There are 3 ways to turn a row about zero (a turn may also mirror it). The second row of each pair is the first, turned, with some noise. The first 27 pairs use one turn. New pairs use 3 turns, one after the other, and a turn may come again.
Some pairs, each with its turns in order after it:
[  1   1  41  18   1   1 -23   3]
[-42 -10  -2  -4 -10 -14 -20   4]
Q_109

[-10  -5   6  -2 -10 -12  29  -3]
[ 19   2 -10   8   9  21   9 -14]
Q_78

[-28  -2   1  35   7  -5 -10  -8]
[-28  28   3   8 -10  23  -6  -2]
Q_78

[-33  20  -2 -12 -34   1 -23   2]
[ -4  18  25  22  17 -20 -17 -26]
Q_78

[ 29  41  -5  -6 -21  11   4  20]
[  9 -17 -24  19  -4 -42 -17  -5]
Q_78

[ 12   5  10  11 -10 -41   9   4]
[ -2   0   5 -25   8  -1 -20 -31]
Q_109

[-31 -14  18  14 -19 -16   5 -17]
[ 10  27  13   6   6  32 -13 -19]
Q_78

[-41  28  10  -1   7   9 -41   6]
[27 30 14 17 19 14 -6 36]
Q_879

[  0  25   2  20  -3  -2  12 -12]
[  6  24  16  -1  -9  -4  -6 -19]
Q_879

[ -3  -6 -26  15  37   6   0  -1]
[ 0 33  2 36 -5  6  5 -7]
Q_109

[  0   2  -2  -1  13 -41   7  -5]
[  5  19   2 -14   5  16 -21 -19]
Q_109

[  9  11  11   6  25 -41   3  20]
[-17  31   8 -23  -3   9 -13 -28]
Q_109

[-24  -2  16   3  -7   2  -7  32]
[ -2  -1   5 -15 -38 -20  -2   8]
Q_109

[ -3 -18  10   0  22 -15  -1  -1]
[ -9  18 -17  -3  -9   7 -16  -2]
Q_109

[ -1  25  -2   4 -29  29   2   3]
[ -8  14  12  13 -14  36 -12  -9]
Q_879

[ -1 -30 -25 -13   4  10  -5  41]
[ 13   7 -22   5 -39   4  32 -10]
Q_109

[-18   9   5  12   0 -21   3   1]
[ 26  10   2   4   6 -11  -6  -9]
Q_879

[-5 -2 14 -1  0 -8  3 41]
[ 15  -4 -27   4  20  11 -22  -3]
Q_879

[15 11 39  2 16  1  2 -4]
[ 22  17 -10 -12 -38  -1  -2   1]
Q_78

[ 19 -20 -20  -2  41   4 -27 -20]
[-26  11  -9 -15  -6 -26  29  32]
Q_879

[-17   5 -19   7   9   1  15  -3]
[ 12   7  -2   4 -28 -11  -5   5]
Q_879

[-28   3 -29   0   0   4   1  16]
[ 29  10  15  14 -23  -3   6   2]
Q_109

[  4  -3 -32  -4  -6  -3  -9  27]
[-19 -32   4  10  14  -8  -1 -10]
Q_78

[  9  12  18  10  10 -12  -3  18]
[  4  15 -11 -11  22  -1 -11  -8]
Q_879

[-11  -9   9   3  -9  20  -1  30]
[-11  -6  -7 -24   7  -7 -16 -29]
Q_78

[-32  -5  16 -10  -7   0 -22 -26]
[ 5 36 35 -5  8  2 -1 -6]
Q_78

[ 11 -10 -30  -6  -4   1 -34  16]
[ -9   2 -27   9  -1  19  33  18]
Q_879

New pairs, each followed by its turns in order:
[-13  -1  18   0 -12 -21  -1   4]
[-14  -9  20  -9 -10   5  13 -11]
Q_78 Q_78 Q_109

[21 16  2 -7 22 -1  0 -5]
[-13  12  19 -21  -9  -7   3 -12]
Q_109 Q_109 Q_109

[  0   2  -1  -1   6  -5 -13 -28]
[  9  -8  17   8  -1 -12  17  -6]
Q_879 Q_109 Q_78

[  4   8 -32   0   3  16  28   6]
[ 20 -11  -2  10   0  -7  24 -28]
Q_109 Q_78 Q_109

[ 2 41  9 -2 13 -7  7 -7]
[ -9 -10   0 -30  12  14  -7 -26]
Q_879 Q_78 Q_109

[ 41 -41   0  -5 -12  -1  13   3]
[ 39  19 -11  14 -38  -6   5  -4]
Q_78 Q_879 Q_109

[ 10   1  27   1   2  11 -22 -25]
[  2  26 -29   0  -3   2   8  -9]
Q_109 Q_879 Q_879

[-13  13   6   4 -22   4   9   3]
[ -8 -19 -20  -3   7  -5   5   1]
Q_109 Q_78 Q_109

[ 12 -21  41  -7   0  10   9 -12]
[ -7 -19  33  -3   6  21 -27   1]
Q_879 Q_78 Q_879

[  1  34   4  -6 -13  20  12   9]
[-14   1  20 -27 -14  26 -10  -3]
Q_879 Q_78 Q_109

[ -4 -12 -41   2  -3  17 -41 -33]
[ 15   6 -16  21  -8  31  14  55]
Q_109 Q_78 Q_879

[-24   0  -3  28   6   3   5   1]
[-2  8 18  2 31 -1  4 11]
Q_879 Q_879 Q_109

[  1   4  -5 -12 -12   0  24 -19]
[  3   3  16  19  16 -16  15 -10]
Q_78 Q_879 Q_78

[ -8  -1  -2  41   7  29 -35  11]
[-19 -40 -13 -30 -20 -19   9  -2]
Q_78 Q_109 Q_109

[-19  -6 -23   8 -16  -1 -18   2]
[  7  -9  24 -14   8  -9   2  20]
Q_78 Q_78 Q_109

[-18   1 -41   4  15  -6  -4  -9]
[ 14  14 -26  10   3  26  27   0]
Q_109 Q_78 Q_879

[  2   2   7  14   1   0  10 -37]
[ 23   1  -9  15 -12 -12  28  -5]
Q_78 Q_78 Q_879

[  8  -8   9  -5 -10  -3   4  10]
[  8  -6  -3  -3   1   5 -20   8]
Q_879 Q_78 Q_879

[ 21   7  -6 -11 -11 -10   6  27]
[ -9  -4  -5 -37   3 -12  -7  -6]
Q_78 Q_78 Q_78

[ -3  -2  15  -4  -1  -5  -4 -20]
[ 12 -15   5  -3  -2 -19   2  -1]
Q_109 Q_109 Q_109

[-10  -1   0  23 -38 -41  -2  22]
[ 12  18  11  -2 -32 -22  38 -26]
Q_879 Q_78 Q_109

[ 21  -5   5   2 -25   0  12   8]
[ -8  24 -27   3   4  -1   4   0]
Q_879 Q_109 Q_879

[ 6  9 14  6 -1 12 -1 17]
[-24  -5   2   5   6  -2  -1   4]
Q_78 Q_109 Q_879

[ 22   0 -17 -18  20   1  35   9]
[ 10  11  14  14  39  16  22 -14]
Q_78 Q_109 Q_109

[  0 -24   9 -13  21  14 -16   2]
[-14   2 -13   9  14 -11 -30   9]
Q_109 Q_879 Q_78

[-16   1  -3  18   1 -28 -11  -7]
[-16   7  11 -25   8  15 -16 -12]
Q_109 Q_109 Q_78

[  1 -14 -23  -2  11  12  29   3]
[-15  25   3   4  29  -1  -9  14]
Q_109 Q_109 Q_109

[ -6  26  -1  -3 -21  16  10 -17]
[  3  -7  17  19 -13 -25  -5   8]
Q_879 Q_78 Q_78

[ 9 29  0  7  0 35 -8  1]
[ 30   5   3 -21   4  15  29   0]
Q_109 Q_109 Q_879

